The rows of a group lie close to one hidden flat surface of 12 dimensions, which may be shifted away from zero. Surfaces can cross.
(in the rows, 128 means zero)
Known rows, each followed by its group:
[104 139  82 138 103 141 119  77 184 118 196 134 133  89 105 129] => (1)
[104 134 164 141 104 134 137 160 125 108  76 114 171 143 133 136] => (3)
[114 174  78 184  65 154 105  87 174 124 127  74 118  78 100 134] => (0)
[141 140 136 102 141 137 150 144 132 164 132 128 112 101 151 128] => (3)
[135 135 142 145 120 116 123  75 102 136 133 145 153  95 193 160] => (3)
[171 109 106 141  85 144 132 131  69 155 113 114 116 144 116 140] => (0)
[151  79 119 118  73 128 132  85  60 159 179 161 147  93 200 150] => (1)
[128 132 120 111 126 139 112  93 184 117 131 122 184 136 164 126] => (4)
[146 106 107 135 109 148 132 108 129 146 176 133 150 113 104  90] => (2)
[110 176 137 175  84 151 119  79  87 111 124 130 158  69 106 134] => (1)
[117 153 129 151 151 152 113  99 142 121 143 112 122 152 116 114] => (1)
[134 178 141 116 140 166 145 144 155 129 120 132 118 170 174 149] => (0)
[ 92 165 127 107 140 141 152 157 131 163 118 134 146 170 135 151] => (3)
[129 153  97 101 159 151 124 123 187 165 145 136 141  95 120 112] => (3)
[169 100 115 153 111  85 104  98  81 106 141 140  88 121 144 140] => (0)
[164  98 147 148 118 132 147  97 133 149 145  80 122  64 105 108] => (3)
[179  96 131 155 152 146 114  86 137 140 149 109 128 147  93 125] => (2)
[126 124 151 148  85 139 103 150 137 102 102 113 123 134 151 146] => (1)
[165 121 119 177  86 150 116 126  83 149  62 125 129  94 121 203] => (0)
[197 148 122 133 112 204 145 158 154 109 100 119 106 140 141 120] => (3)
[147  83 121 117 138 107 126 137 142 152 178 149 152 193 111 120] => (4)
[134 141 117 116 120 103 103 123 155  93 121 147 138 133 148 136] => (4)
[112 119 154  82 134  89 112  93 124 172 162 148 183  95 125 151] => (1)
[107 122 140 120 133 139 140 120 141 153 125 115 197 169 128 123] => (3)
[132 160  50  66  98 119 123 175 110 134 150 192 119  75 110  68] => (4)
[184 109 153 104 167  99 121  87 116 103 108  92 131 144  96 115] => (4)
[182 111 160 129  96  89 131 136  59 111 145 143  78 108 131 133] => (2)
[162 198 107 143 115 182  67 129 150  96  85 147  87 112 154 151] => (2)
[127 109  91 173 135 122 105 114 132 137 109 142 108  78 130 152] => (4)
[118 134  99 138 111 141 154  73  97 136 206 138 121 109 108 114] => (1)
[152 166  95  71 172  98 110 145 152 153 139 172 110  94  83 126] => (3)
[163 141 103 105 156  82  96  96 105 106 146 181 142 155 113 120] => (4)
[128 146  94 120 130 145 132 138 107 145 125 158 130 126 143 120] => (4)
[126 143  95 112 150 108 116 148 109 140 170 163  36 103 163 102] => (2)
[145  72 141 151 167 133  97  86 122 162 135  86 121 130 105 115] => (2)
[161 154 114 155 109 191 148 115  88 127 106 119 172 170  74 112] => (0)
[115 180 166 161 117 116 149 108  74  75 126 137 120 119 140 118] => (0)
[128  98 170 111 157  65 143 111 104 155 175 122 118 140 130 121] => (4)
[111 121  87 163  99 167 142 128 131 165 118 111 146  71  91 118] => (3)
[157 162 155 134 106 140 124 127 183  90 119 132 118  90 175 163] => (0)
[150  96 121 160 131 122 138 141 155 117 145  74  55 119  77  98] => (0)
[100 192 118 115 129 155 130 142 191 136 126 123 130 119 142 136] => (0)
[190 181 156  64 166 133 134 103 156 177 175 147 128  83 109 132] => (2)
[101 120  78 134 121 172 144 126 156 163 152 117 168 153 120  93] => (3)
[170 115 119 127 120 108  99 125  82 107 132 166  91 148 133 158] => (1)
[121 163 133  65 138 134 146 128 169 145 147 112 173 119 108  81] => (4)
[183  82 146 112 106 178 150 154 172 181 133 118 172 159 142 160] => (4)
[ 92 154  95 148 133 129 110 120 152 110 113 138 156 129 113 119] => (4)
[214 141 182 124 136 122 158 100 117 120 180 135  82 139 164 154] => (2)
[145 135  74  92 146 145 118 153 134 177 160 154  72  66  89 100] => (1)
[148 170 165  94 113 147 133  95  92 145 148 149 168 128 149 142] => (1)
[112 164 170 145 155 133 183 152 126 113 142  81  56 119  89  83] => (0)
[122  77  63  97 166  70  97 102  54 151 139 185 126 116 168  98] => (4)
[151 104 122 181 115 113  96 118 116  99  87 109 113 201 119 184] => (0)
[ 94 121 103 155 130 154 136 117 100 169 132 135 123  98 112 151] => (1)
[143 133 152 171 123 117 148 120 171 101 154 132 128 146 107 163] => (2)
[ 80  92 119  86  91 100 111 192  54 181 117 160 127  74 153  96] => (1)
[162 138 106 142 108 161 104 116 115 131 133 148  93  92 163 139] => (1)
[ 96 140  59 158 145 164 121  85 143 166 146 143 167 126 131 116] => (3)
[102 141 118 163  92 139 126  98  55 127 143 146 146 102 146  98] => (2)
[137 142 148 125 131  93 137  82  88 126 157 132 157 166 118 133] => (3)
[161 157 163 101 121 148 144 138 149 141 147 120 122 122 126 129] => (2)
[118  99 128 124  72  89 119 179 117 134 115 172 154  85 120 168] => (2)
[140 114  98 162 127 149 176 124 105 173 181 155 106  83 117 117] => (2)
[138 170 150 131 106 105 142 102  82 112 163 173 149 125 147 135] => (2)
[122 124 111 127 139 161 116 111 127 145 140 146 160 183 130 139] => (1)
[151 156 141 144  92 185 181 140 100 144 124  99 115 105 131 110] => (3)
[138 164 125 109 115 167 135 115 149 158 117 143 170  82 175 152] => (4)
[127 190 157 168 130 133 139  73 121  87 139 118 137 110 114 117] => (0)
[128 221  87  93 130 127 102 150 177 110 128 165  94 125 133 142] => (0)

New rows, each followed by its group:
[128 118 151 166 157 209 163  93 111 179 132  91 132 172 149 164] => (1)
[209 184 176 151 132 128 128  94 146  67 140 114  45 132  97 198] => (1)
[100 136 139 135 131 118 136 113 113 148 164 125 110  93 147 106] => (2)
[106 148 129 123 192 138  91 151 149 110  68 171 121  65 202  98] => (3)
[117 153 157  91 144 137 150 145 103 177 147 122 102 106 129 123] => (1)
[107 154 164 146 115 103 128 142  92  92  87 138 122 127 167 148] => (3)
[116 121 134 163 122  90 110 126 107 110 124 140 120 117  85 140] => (2)
[117 128 128 139 119 154 158 134 112 163 151 123  66  86 159 163] => (1)
[162 116 171 118 117  86 108 120  74 126 130 142  86 105 171 164] => (1)
[138 146 125 117  92 128 112 100 175 110 126 126 170  72 146 135] => (4)
[173 151 126  72 177 108 138 123 161 169 174 139  83 145 143 150] => (3)
[ 66 115 194 107  86  70 142 185 163 105 139  85 148 140  79 104] => (2)
[124 145 100 121 121 112 126 135 160 152 137 131 114 104  95 157] => (3)
[125 168 207 141 125  74 125  75  95  43 104 107 159 191 167 151] => (4)
[158 142 140 138 121 123 128 101 108 145 117 123 135  94 103 153] => (0)
[ 53  46 110 168 157  78  69 103 148 124 160  87 131 151 111  54] => (1)
[157 120 117  96  79 153 141 116 105 118 127 124 202 139 124  81] => (4)
[ 66 162 153 112 126  61 175 136 105 205 160 108  94 112 101 205] => (3)
[113 175 148 103 105 129 165 123 162 159 168 103 127 131 154 159] => (3)
[114 102 126 134  98  74 138 131 168 129 187 152 137  78 115 133] => (2)
[143 125 186  97  95 135 136 124  95 145 126 117 195 148 107 135] => (1)
[156 112 157 107 164 147  98 107 120 165 127 129 166 181 157 126] => (1)
[130 183 116 115 149 157 153  81 159 194 165 117 174 142  89 160] => (3)
[126  96  79 137 121 117 111 116  97 168 161 183 131  81 154 131] => (2)
[ 99 130  90 110 145 150  91 128 144 172 131 173 142 129 192 157] => (1)
[ 92  85 123 150 174 158 128 160 119 207  99  73  96  95  49 104] => (2)
[142 106  83 145 131 122 119  96 117 165 146 147 133 132 128 159] => (3)
[139 138 144 130 104 116  75 105 119  97 115 131 149 133 131 128] => (2)
[136 225 104 138  43 143 110 131 116  78 103 150 123 114 150 153] => (0)
[ 70  63 158 173 165 103 147 114 176 162 164  76 143 147  98 128] => (2)
[114 103 129 134 130 174 120  84 148 133  53  82 213 121 186 150] => (4)
[ 99 102 104 163 140  71  72 105 106  88 104 175 144 143 179 150] => (3)
[ 82 143 163 128 116 108 104 112 109 144 130 118 111  78 199 134] => (2)
[173 125 136 117  84 106 144 135  69 129 135 137 116 104 121 131] => (3)
[ 99 161 122  92  65  66 104 191 155 132 105 101  91 116 106 164] => (0)
[182 119 150 128 135 112 133 122  89 136 149 165 134 188 143 162] => (4)
[174  91 149  96 159 114 122 128 145 146 126 122 149 102 105 100] => (3)
[148 152 189 105 121  86 172 117 123 129 173  85 108 171 106 144] => (3)
[181 114 151 111  88  91  85 114 143  95 142 147 150 111 119 146] => (2)
[ 98 112  95  96 134 122 122 167 100 142 160 162  98 185 156 102] => (1)
[ 39 117 111 147 148 124  72 155 139 156  84 146 140 134 187 147] => (1)
[229  95 138 116 128 132 158 136  96 154 170 146  76 120 119 134] => (2)
[128 121 130 103 139  81 109 111 191 131 182 169 174 139 132 149] => (2)
[ 93 140 140 122 134 105 106 118 194 118 123 127 149  80 170 131] => (3)
[148 125 123 188 128 179 164  49  77 161 175 104  83  69 139 141] => (1)
[145 155 145 108 135 165 167 123 136 154 161  81 115 209 153 109] => (0)
[126 142 166 123 175 130 157 106  79 175 124 125 133 106 152 126] => (3)
[ 94 112 159 160 117 134 106 130 141 121 126  79 109 130 161  91] => (1)
[136 122 152  90 125 124  79 120  96 177 107 134 129  69 180 147] => (2)
[108 150  93 132 134  94 116 115  98 149 136 171 106 105 156 162] => (3)
[170 128 134 111 121  66  77  69 147 113 150 144 151 150 156 173] => (0)
[103 161 117 119  93  71 117 171 112  77 129 157  92 111 115 107] => (4)
[ 78 178 155 122 119 138 146 101 123 142 148 133 162 117 128 161] => (1)
[129 157 169 122  95  96 128  96 143 100 168 132 169 108 117 124] => (2)
[151 139 166 130 169 148 162 144 124  91 137 142 108 164 141 103] => (0)
[155  79 163 118 112 156 101 120 128 161 107  82 161 124 118 123] => (2)
[147  82 127 108  59 143 133 187 143 124 125 126 113 132 126 164] => (1)
[115 149 131 184 156  80 145 101 106 114 166 146  81  92  69 131] => (2)
[164 149 121 123 109 155 110 157 167 129 116 141 100  91 127 156] => (2)
[117 135  91  84  87 137 109 144 121 141 150 172 171 123 122 109] => (1)
[141 106 152 120  94 141 155 153  68 163 123 129 105 106 140 164] => (1)
[ 92 116  99 140 131 139 167 116 109 220 155 108 115  81 123 142] => (3)
[163 132  92 201 167 163 151  20  94 193 175 113  87 107 147 173] => (3)
[114  77 121 134 118 102 135 102  90 153 184 145 160 136 143 100] => (2)
[138 171 163  83 169 120  98 101  90 169 123 133 150 103  86 117] => (2)
[115 176 133 164 100 109 126 127 161  76 127 106  84 105 124 137] => (3)
[174 117 137 191 119  96 124 108  87 100 129 160  89 104 107 179] => (2)
[126 111 135  87 128 120  89  88 107 174 152 137 173  97 159 104] => (2)
[ 68 121 194 128 132  74 119 155 150 117 113  94 110 147 124 168] => (1)
[139 137  68 195 183 162 102 108 157 196 151 193 130 130  92 185] => (4)
